Every row belongs to one group in each of 4 separate groupings. Each group adds its own fixed numbers to the row, and there is some noise. The rows also spread widely along 15 directions, which tell nothing about the answers.
In the rows, 128 means zero.
Some rows, each with its group in each grouping after it:
[135 134 141 103 140 126 113 151 127  62 123 146 119 155 141 143 137 130
 114 129 173 142 134 135 123 156 120 114 135 110 179 112 118 112 122 207
 136 162 153 120 159 118] | E rosuz (1) pupu
[117 183 141 143 125 143 190 121 127  74  98 160 168 129 140 132 116 201
 118  97 189 161 106 125  77 124 108 126 158 131 148 181 129 107 126 133
 122  93 143 110 119 123] | S siz (3) darom
[107 180 145 113 154  97 189 125 111 122 113 134  65 138 107 132 105 159
 191 127 118 139 124 120 112 101 147 131 127 138 126 156 148  98  80 154
 103  94 131  90 102  63] | E Rufi (4) zife
[109 157 136  80 159 110 138  69 120 123 106 171  61 110  67 117 109 156
 141 123 120 128 163 114 115  55 111 111 136 113 151 143 113 138 131 131
  97 106 117 142  84  50] | S rit (1) ril
[126 112 150 110 133  99 148 130 113  73 138 143 129 116  88 111 144 151
 106  98 165 139 106  78  92 169 105 111 120 113 132 144 154 116 152 181
 128 108 161 136 131 116] | N Rufi (3) ril
[ 90 120 141 106 197 126 211  95 158  77 122 151 137 120  73 127  94 182
 112 132 156 135 101  94 120 121 110 121 138 101 155 163 150  99 153 150
 100 102 165 140 120 131] | N Duvar (0) faf
[152 191 143 139 178 150 165 119 140  78 100 143 141 129 138 148  72 167
 100 129 198 156 115 169 102 113 130 112 156 127 214 149 105 170 120 173
 137 134 159  90 129 103] | S siz (2) faf
[ 69 105 147 119 132 116 190  87 114  84 134 101 102 160 113  81  95 190
 116 123 144 130 118  85 117 142  98 131 116 102 114 110 128  84 127 153
  87 103 139 129 125 117] | N Dib (0) darom
[110 141 127  91 159 146 164 131 134  66 112 143 142 134 126 130 139 141
 146 117 150 170 111 123  95 147 141 140 155 101 141 126 162  99 120 155
 112 130 140 109 111 110] | E Duvar (4) zife
[ 28 125 118  95 187 159 187  60 121  62 115  89  89 177 166  77  99 193
 132 133 157 172 117 150  84  98 120 146 104  98 157  68 100  80 143 117
  70 158 124 168 140 165] | N rit (2) teg
[116 165 144  84 189 147 228 165 122  97 101  94  92 141 168 124  93 133
 166 123 133 153 122  61 130 153  97 124 185  78 136 116 195 114  99 198
  82 169 186  96 135  96] | N Dib (4) pupu
[146 191 159 105 141 130 118 122 107 121 114 147  90 127 168 154  99 162
 134 124 136 131 180 112 129 110 147  72 124 113 132 131 118 155  98 136
 131 158 108 135 141  73] | E rosuz (0) teg
[120 177 155 155  76 130 143 111 114 134  89 136  84 154 171  92  83 173
 122 129 163 126 171 172 142 105 112  96 140 123 155 125  65 131  93 155
 111 100 123  89 137  88] | N rit (4) faf
[108 187 132 141 125 139 156  85  96 108  82 134  65 153 172 102  97 167
 129 125 184 151 139 151 117  92 123 113 113 149 193 109  66  97 112 165
  96 158 149 120 155 152] | S rit (1) ril
[106 142 157 123 160  57 194 140 146  83 121 175  91 134  91 158 122 216
 149 142 165 125 135 129 148  84 128 151 153 134 196 158  81  65 109 142
 102  89 154 119 114 102] | E rosuz (4) zife
[ 83 153 142 113 133 160 151  99 107  87 118 117 100 168 141 124  88 150
 143 137 130 147 148 138 110 104 103 116 131 118 123 127 132 109  96 189
 103 135 120 108 123  85] | S rosuz (4) darom
[164 176  84 107 162 194 155  99 119 127  71 132 106  84 175 127 105 126
 170 148 137 161 133 134 125 147 175 133 167 130 134 102 162 105  72 128
  96 154 131  76 104  97] | N Duvar (2) darom
[ 98 137 133  91 156 126 172 124 112  84 108 132 108 140 143 116 120 162
 147 125 166 170 122 133  99 136 116 121 139 106 141 114 140 104 127 157
 103 144 147 124 130 133] | E siz (4) zife
[109 136 174 118 135  95 144 126 129  93 123 161 133 160 108 131 104 196
  87 112 188 140 142 154 103 101  79  71 125 108 160 196 106 148 165 198
 136 106 150 130 148 125] | E rosuz (0) teg
[115 133  92  96 219 110 187  93 140 109 100 152  91  92 100 105 109 164
 144 142 180 171  76 151  82 130 157 122 126 108 161 130 136 132 134 117
 111 122 161 113 124 140] | N siz (1) faf
[133 162 143 138 120 142 131 134 149  81 113 136 122 139 159  96 133 130
  93 114 159 150 125 141 121 172 158 115 131  75 164 100 112 147 128 150
 122 135 131 116 163 114] | E Duvar (3) darom
[135 125 139 140 126 136 122  99 140  53 135 162 168 136 118 137 105 177
  50 127 202 136 143 135 123 139 123  98 115 133 192 127  80 135 147 153
 149 130 125 135 141 134] | S Duvar (1) zife
[135 125 118 109 157 146 141  98 123  58 129 144 153 100 117 154 111 154
 133 131 163 138 120  89 117 172 163 138 124 145 133  94 148  94  89 125
 130 140 122 126 109 105] | S siz (0) faf
[113  95 116  66 154  94 167 151 133 116 115 151 117 139 126 138 126 179
 162 136 161 160 153 142 107 126  77 120 186 106 112 148 171 108 113 166
 107 109 155  87 109  93] | N rosuz (1) teg
[142 147 139 108 166 118 153 103 124  79 124 163 154  91 107 158 101 186
 101 115 189 143 120  98 103 134 137  96 133 141 157 155 127 135 128 134
 141 127 135 124 111 115] | S Dib (0) faf
[154 147 150 111 169 139 130 125 136  48 123 161 112 129 131 161 118 144
  88 145 189 134 146 113 148 127 126 119 137 121 252  87  81 116 131 194
 127 206 166 141 169 134] | S Duvar (1) pupu
[ 75 189 179 138 146 149 179 118 144 103 114 152 100 159 140 176  96 146
 162 123 103 118 147 108 137  89 137 112 113 132 143 153 137  78  99 172
 101 133 124 129 152  98] | N Duvar (3) teg
[128 166 182 133  86 116 158 138  88  70 129 147 122 152 123 153 113 177
 139  98 147 116 159  47 130 131  94 120 122 155 158 131 118  66 107 162
 118 126 140 136 112  89] | S siz (2) zife
[189 179 147  96 115 116 129 130  58 133 114 125  68 110 129 112 121 142
 161 108 144 151 136  81  92 139 116  95 151 131 135 133 151 150  95 165
 131 149 148  81 100  49] | N Duvar (1) faf
[102 214 156 138 126 182 186 108 117 108  71 154  88 166 165 131 107 161
 137 119 143 138 141 119 128  78  93 127 158 119 191 151  98  67 121 197
  84 149 164 118 145 125] | N Duvar (1) darom
[133 182 129 114 102 162  87 115 106 129 107 139 122 132 144 126 111  93
 159 107 129 156 133 168  78 156 172  72 100 127  82 140 167 166  90 156
 156 109  85  79 116  64] | E siz (2) faf
[ 75 112 114 114 128 112 130 122 147 100 125 139 110 158 108 106 137 121
 154 125 127 151 116 168 102 163 171 117  91 109  97 130 153  96 113 141
 120  74  99 109 122 108] | E rosuz (2) zife
[168 173  99  53 135 195  90 155 107 107  49 204 161  76 196 175 175 111
 145 101 201 190 154 148  89 152 112  75 178 124 165 141 156 103 150 193
 129 206 165 124 141 176] | E Rufi (2) teg
[125 166 126  96  98 157 129 129 114 105  93 168 131 135 145 106 156 149
 133 100 149 158 139 117  79 136 105 106 168  88 110 160 150 114 140 144
 117  98 128 124 106  82] | N rosuz (0) pupu
[ 69 125 124 117 180 121 189 105 144 118 111 114 115 153 123  96  71 152
 118 131 156 162 114 155  95 126 117  65  95  87  95 173 167 166 140 171
 110 109 138 118 153 141] | S rosuz (4) teg
[104 153 122 150 149 193 165  64 129  99  99 139 152 129 156 141  54 180
  98 152 155 126 145 137 130 122 132  86 112 150 111 163 127 112 108 150
 123 113 108 125 130 125] | N rosuz (0) zife
[136 119 147 114 103 105 155 127 126 132 112 154 100 118 127 126  98 165
 122 141 154 108 185  81 181 145  90  85 137 122 136 122 122 102 109 156
 111 126 148 118 138 110] | N Duvar (1) faf
[124 158 176 104  66 114 111 144 117  85 126 176 133 148 152 151 145 186
 115 110 162 125 204  94 147 113  97  99 142 124 171 116  80  81 130 129
 126 141 115 153 137 106] | E Duvar (2) pupu
[ 49 115 106 128 147 131 188  61 162 119  93 150 100 159  86  77  90 182
 122 146 147 140 123 187 112  87 103 127 123  94 127 172 115  99 140 152
  75  54 131 113 113 119] | S rosuz (0) darom
[136 146 159 147 132  85 144 163 147  66 138 134 146 155 123 110 113 158
  91 105 194 150  93 151 104 181 155 110 113 102 177 128 113 155 127 160
 157  95 149  96 156 119] | E siz (2) faf
[105 131 128 125 146 125 133 114 129  54 128 147 137 123 110 131 136 132
 105 112 177 160  86 125  91 169 174 114  92 121 152 116 124 107 131 165
 137 132 131 122 146 144] | S Dib (4) darom

New rows, each followed by its group in each grouping:
[113 154 111 131 138 130 156  92 137 149  76 159  63 111 114  86 106 134
 139 147 140 126 143 162 147 119 159 104 106 106 142 133 104 117 113 150
  95  97 125 109 125 110] | E Rufi (4) zife
[118 165 109  85 198 147 179 108 141  90  99 119 114 124 172  52 107 198
  67 124 191 186 125 127  75 117 100  93 168  24 180 117 101 198 190  89
 100 146 153 166 138 130] | N rosuz (2) pupu
[115 171 136 120  98 140 165 118 125 101  93 145 122 137 181 120 117 208
 132 121 158 136 173 120 145 111 118 147 173 113 158 100  78  73  92 104
  91 115 113 114 106 100] | E Dib (2) darom
[126 163 122 105 133 134 144 123 123 134  96 154 102 126 126 132 114 129
 165 127 147 161 128 166  96 120 138  91 139 134 126 165 163 119 112 163
 121 110 132  77 119  97] | N Duvar (2) pupu
[130 148 149  70 151  78 143 135 131 107 118 189 112 100  92 159 132 180
 151 124 162 138 158 115 116  99 117 103 150 116 157 147 129 114 135 116
 127 119 132 136 105  87] | E siz (2) pupu
[118 137 130  93 158 138 129  84 104  84 128 143 116 134 112 134 110 179
 123 128 150 146 136 127  78  99 113 116 135 121 132 138 127 132 117 150
 127 128 112 131  98  72] | N rosuz (1) teg
[ 90 186 123 118 122 156 149 118 147 141  91 143 100 160 161 102 108 112
 149 118 124 163 142 165 108 128 149  87 125  86 110 142 153 147 114 137
 106 103 110  90 145  94] | S Duvar (0) faf
[ 86 154 142 108 119 181 167 104  99  88 101 141 158 161 155 147  91 190
 129 124 158 153 158 136  91  96  58  97 163 136 107 182 145  99 126 191
 113 115 129 116 103 105] | N rosuz (4) zife
[103 135 117 116 129  88 136 112 106 109 123 131  70 153 141 101 121 178
 142 134 185 162 131 170 101 127 135 125 103 142 170  94  81 104 104 136
 117 125 129 100 143 127] | S Rufi (1) faf
[103 182 129 117 127 153 167 106 117 106  87 155 100 138 141 100 134 152
 143 116 156 167 114 144  86 107 131 112 139 105 152 145 122 103 133 146
 103 124 142 116 130 120] | N Duvar (4) pupu
[124 144 111 130  72 165 124 106 132 141  95 134 125 151 135  74 107 108
 133 120 127 140 153 159 116 155 131  93 136  97  79 142 166 144 103 162
 113  75 104  67 116  61] | S Duvar (0) pupu
[137 153 117  95 141 121 159 130 134 143  81 157  93  96 116  92 129 118
 156 111 128 146 129 107 115 156 149  93 129  82 106 141 171 137 129 125
 104 100 137 115 108  95] | E siz (2) zife
[111 150 121  98 166 173 151  88 163 102  83 199 142  88  63 153 132  93
 127 113 122 133 119  89 124 119 141  99 120 111 141 177 175  93 158 172
 104 114 145 152 108 126] | S Duvar (2) ril
[ 99 147 168 118 124 128 118 130 133  60 132 145 120 155 161 138 120 145
  92 122 160 130 163 104 146 151 140  99  93 104 171  71  88 103 135 147
 131 169 125 174 180 148] | E siz (2) ril
[125 157 152 100 131 106 115 140 125  76 132 171 141 140 132 152 135 168
 105 110 168 148 148 117  99 129 120  92 133 113 145 150 118 129 139 148
 149 128 128 143 140 111] | E rosuz (1) ril
[106 122 122  95 143 144 133  80 105 105 115 149 106 129 124 137 102 177
 136 150 151 144 153 147 103 106 111 105 136 141 122 140 127 103 116 151
 110 120 118 122 103  96] | N rosuz (0) zife
[148 191 108 131  99 158 158 112  96 110  76 143 111 129 150  84 144 182
 149 106 158 163 113 134  74 121 133 151 173 118 148 147 114  96 107 112
 101  77 130  91  69  73] | N rosuz (2) zife
[ 27  88 136  99 133  82 178 142 164 108 129 155 130 172 149 121 115 189
 122 135 171 153 160 163 119 130  67  68 114  99  93 163 146  97 163 149
 107  93 134 137 183 177] | N rosuz (3) pupu
[107  95  93 134 131 171 157  61 120  48 120  95 143 138 143  43 115 191
  76 137 174 148 100 112 102 182 137 161 126  86 124  74 106  91 123 114
  96 107 127 141 114 128] | N rosuz (0) darom
[102 113 134 100 164 157 145  85 123  82 118 122 120 145 102 114  96 141
 120 131 144 131 125 128 113 134 118 117 109 111 126 123 149 111 123 208
 110 137 134 130 125 107] | E Rufi (0) teg
[127 222 144 140 152 162 148  79  85 114  90 111  62 133 161  95  95 146
 136 110 152 156  91 132  82 117 181  97  88 119 168 121  94 144 108 154
 119 160 128 113 139 113] | E Dib (0) faf
[149 193 135  73 160 128 132 124  83 150  98 149  61 100 187 154 103 163
 171 144 150 160 186 136 110  91 126  74 154 130 137 114 126 155  92 131
 120 187 124 111 131  83] | N Rufi (4) teg
[176 187 144 149 103 152 148  93 123  99  93 156 137  78 123  91 102 178
  66 104 166 100 147  61 153 140 147 108 144  85 165 122  71 151 116 102
 126 103 120 141  95  69] | E Dib (4) faf
[114 190 151 135 133  96 192 123 133 146 102 139  82 148 128  87  91 176
 128 110 140 142 139 119 118 109 125  78 122  95 129 178 125 153 128 119
 112  85 133 107 131  96] | E Duvar (1) zife
[188 187 118 130  83 166 137 113 103 144  57 158 161 104 180  97  85 186
 102 101 197 144 170 155 109 120  92  74 188 127 120 183 121 177 107 152
 135 103 128  77  96  88] | E rit (1) teg
[145 144 170 114 116 128 115 136 113  39 128 144 171 136 163 130 134 188
  67  87 212 148 140  99 102 157 116  92 131 115 174 116  95 134 152 155
 149 161 141 161 156 147] | E rit (0) teg
[ 93 156 138 109 113 139 133 110 136 102  96 141  61 145 161  85 145 142
 127 123 140 138 156 135 142 131 134 136 128  62 187  57  63 107 122 135
  81 148 126 142 147 111] | E Dib (3) faf
[118 153 142  90 169  93 151 110 111 104 117 156  27 118  94 141 137 131
 188 138 120 140 128  96 124 118 166 139 111 125 171  89 126  85 100 137
  89 152 143 130 118  78] | S siz (0) zife
[132 235  92  92 126 165 149 128 113 183  60 153  82 118 213 113 121 118
 194 115 124 195 159 156  83 118 161  71 155 109  91 149 176 156  93  88
 106 131 103  72 119  87] | S Duvar (1) zife
[108 169 115 152 155 127 205 108 126 139  81 144 109 106 140 134  78 162
 165 140 150 138 114 132 136 137 168  85  94 158  90 187 155  86  79 139
 113  97 129  93 129 148] | E rosuz (4) zife
[104 136 134  93 108  59 142 121 104 173  96 168  47 120 124 104 116 171
 164 123 169 146 164 149 121 104  98  56 113 138 120 158 113 120 130 137
 112 104 138 104 140 125] | N rit (1) faf
[117  97  75  65 150 165 134 106 156 113 103 151 138 103 128 107 137 119
 145 140 130 156 143 128 121 170 141 132 167  81  95  91 176 113 109 116
 101 115 117 106  98  88] | N Duvar (1) faf
[127 134 136  70 161 120 133 101  86  87 133 136  98 106 151 144 107 194
 143 147 179 163 155 128  96 115 118 109 143 133 152  79 106 132 108 117
 127 177 126 131 119 100] | N siz (4) faf
[122 147 142  96 150 114 143 123 126 118 105 165 103 111  90 125 124 138
 127 118 146 136 131 106 105 120 110  75 125 103 136 178 151 127 153 171
 122 110 149 135 120 100] | N rosuz (2) pupu
[ 87 130 107 130 127 150 169  83 147  82 101 163 129 127 118 120 132 157
 136 129 148 144 124 130 124 136 150 144 116 129 141 122 123  60 120 116
  91 104 115 130 115 133] | S Duvar (3) zife
[146 113 115  99 113 136 129  79  91 132  94 147  98  89 130 100  98 156
 125 150 169 136 163 144 127 133 112  95 141 127 115 103 119 130 107 148
 113 131 131 107 109 100] | N siz (4) ril
[ 89 132 104 111 158 153 190  79 133  61 108 140 150 110 119 131 117 183
 150 132 154 138 108 106 119 130 164 165 130 135 123 112 130  43  88 110
 100 112 113 124  90 126] | E Dib (4) pupu
[112 151 149 111 103 156 106 124 122 101  98 149 134 162 151 123 115 140
 100 110 166 146 162 168 101 122  98  67 126  94 140 154 117 149 150 203
 132 131 124 125 146 115] | E rosuz (2) teg
[104 135  91  84 144 157 143 121 144 121  79 169 102 114 150 106 158 123
 154 129 144 166 138 157 104 147 123 124 158  91 127 120 155 104 134 145
  89 115 136 113 124 115] | N Rufi (3) zife
[ 69 147 180  80 144  59 164 166 155  95 150 164 125 156 110 134 123 181
 128 102 141 149 158 113 105 114 107  87 137  64 116 151 138 155 150 106
 132  82 116 142 137  78] | E siz (4) faf
[112 153  72  84 135 183 123  72 111 146  74 158  89 106 151 113 126 120
 172 143 123 153 153 154 106 123 148 121 139 130  89 106 152  90  91 133
  97 126 104 104 100  92] | N Rufi (1) ril
[132 144  92 107 140 156 119 117 153 100  89 169 142 103 153 103 151 132
 117 116 164 156 124 149 106 174 188 115 128  90 129 105 135 125 124 112
 124 118 112 126 138 128] | E Rufi (0) teg
[151 157 122 162 133 132 144  83 138  92 103 165 134  89 115 102 115 173
  76 119 183 130  93 122 114 161 188 114 112 122 159 135  90 124 125 114
 135  89 123 121 126 121] | N Dib (0) darom
[112 131 127 118 108 165 124  71 118  70 112 152 134 116 120 117 122 149
 112 115 141 120 156  70 133 149 146 121 102 133 123  99 116  80 117 120
 110 126  99 163 105 107] | S rit (0) zife
[117 137 119 100 150 140 150 117 132  85 110 144 128 109 133 121 126 149
 121 122 154 151 135 101 112 151 118 111 141  93 124 132 152 123 129 140
 109 134 135 133 127 114] | S rosuz (3) darom
[131 134 114 135 114 121 156 114 117 112  92 150 120 109 106 103 132 146
 148 114 158 140  99 130 109 158 164 118 113 124 103 158 149  94  97 152
 120  86 130  98 107 117] | E rosuz (4) teg
[ 74 176 119 113 104 176 157 108 167 123  74 208 198 110 201 175 114 180
 118 106 159 138 198 108 143 119 131  61 135 121  82 160 135  82 128  74
 115 111  81 158 144 160] | S Dib (0) teg
[118 167 119 122 116 170 127  87 115 116  95 148  96 149 132 103 109 146
 129 133 137 134 147 152 103 102 119 117 144 109 139 141 111 123 111 164
 111 107 113 110 107  61] | N rosuz (1) pupu
[110 182 125  92 108 155 139 110 119 125  87 148  89 137 162  71 143 141
 139 110 136 171 153 146  99 108 125 108 159  60 135 111 118 139 133 121
  91 125 122 123 120  95] | E Duvar (4) ril
[139 122  95 100 133 186 124  90 121  79  96 157 136 106 124 120 146 123
 120 129 155 151 122 115 110 164 141 130 141 123 143 106 144  88 125 161
 110 145 136 122 110 121] | N Duvar (1) zife
[ 85 115 139 162 111 154 186  65 158  58 104 166 147 130  74 112 101 184
  70 126 159  90 135  85 170 119 118 149 111 111 178 127  68  56 136 152
  89  79 128 158 104 125] | S Dib (4) zife
[109 157 134 166  77 132 149 104 138 117  96 149 135 146 133  99  91 161
 114 109 157 127 143 149 128 139 134 101 119 137 107 167 119 110 104 146
 119  60 111  88 130 103] | S rit (0) darom
[ 89 139 106  83 190 116 185 127 154 117 102 147 111 134 142 128 102 162
 150 143 155 154 141 147 122 122 118 108 143 104 130 142 155 114 120 144
 104 127 141 115 142 131] | E Rufi (1) pupu
[ 79 168 152 120 119 124 108  82 132 110  97 212  98 141 142 137 137 196
  83 129 188 150 166 181 102  68 118  57  98 117 191 160  39 120 190 124
 123 121 116 182 169 165] | N rosuz (0) zife
[125 141 134 113 164 117 151 103 147 114 119 124 117 113 121 104  67 166
 112 133 150 125 159 128 144 132 141  95 126 103 132 124 119 167 108 113
 121 104 108 119 113  81] | E rit (2) faf
[126 148 139 114 178 109 132 121 153  90 120 156 102 121 110 140 102 134
 123 132 164 142 130 154 124 133 163 106 123 121 176 128 119 153 114 158
 131 126 132 106 143  97] | S rit (0) faf
[144 130 132 116 134 134 109 108 136  94 107 178 128  89 105 135 132 140
  98 127 165 128 139 127 127 150 138  90 118 109 140 151 123 132 140 166
 136 128 129 139 134 118] | E rosuz (3) darom
[176 204  96 142  93 189 131  80  98 127  78 157 146  76 193 123  96 189
 126 138 163 135 169 125 119 125 169 105 160 150 102 133 104 124  62  64
 135 113  80 103  81  68] | N rosuz (4) pupu
[ 90 117 154  87 146  80 165 135 139  79 136 169 120 147 112 157 133 183
 157 129 156 139 144 125 126 120 117 132 140 126 138 123 136  65 115 139
 110 114 140 129 133 118] | E siz (0) ril
[176 214  97  89 125 146 136 109 102 137  78 187 135  51 134 138 138 174
 166 103 141 155 154  81  81 110 160 103 173 130  98 178 155 133  98  40
 129  91  90 118  46  42] | S rosuz (2) pupu
[ 58 115 124 103 172 193 209  98 161  65 100 133 203 142 139 138  77 170
 102 129 156 133 134  96 126 139  60  96 140 100  85 188 190  84 150 191
 100 123 146 155 136 169] | E rosuz (3) pupu
[115 152 125 102 128 120 131 124 123 111 101 145  68 140 146  98 145 138
 145 120 141 142 150 120 127 137 146 123 114  91 156  84 102 101 112 141
 101 141 127 136 143 114] | E Rufi (1) teg
[110 179 120 143 105 153 163  85 145 122  99 174 159 129 139 105  96 195
  98 118 155 134 153 133 108 104 133  95 139 116 112 174 111 127 126  80
 126  62  90 123 110  93] | N Duvar (1) pupu
[140 138 136  73 132  83 125 125 119 137 109 161  70  96 119  89 127 164
 117 117 149 141 181  98 123 122 104  78 155  77 132 122 120 169 145 107
 114 119 133 139 121  71] | N rit (1) darom
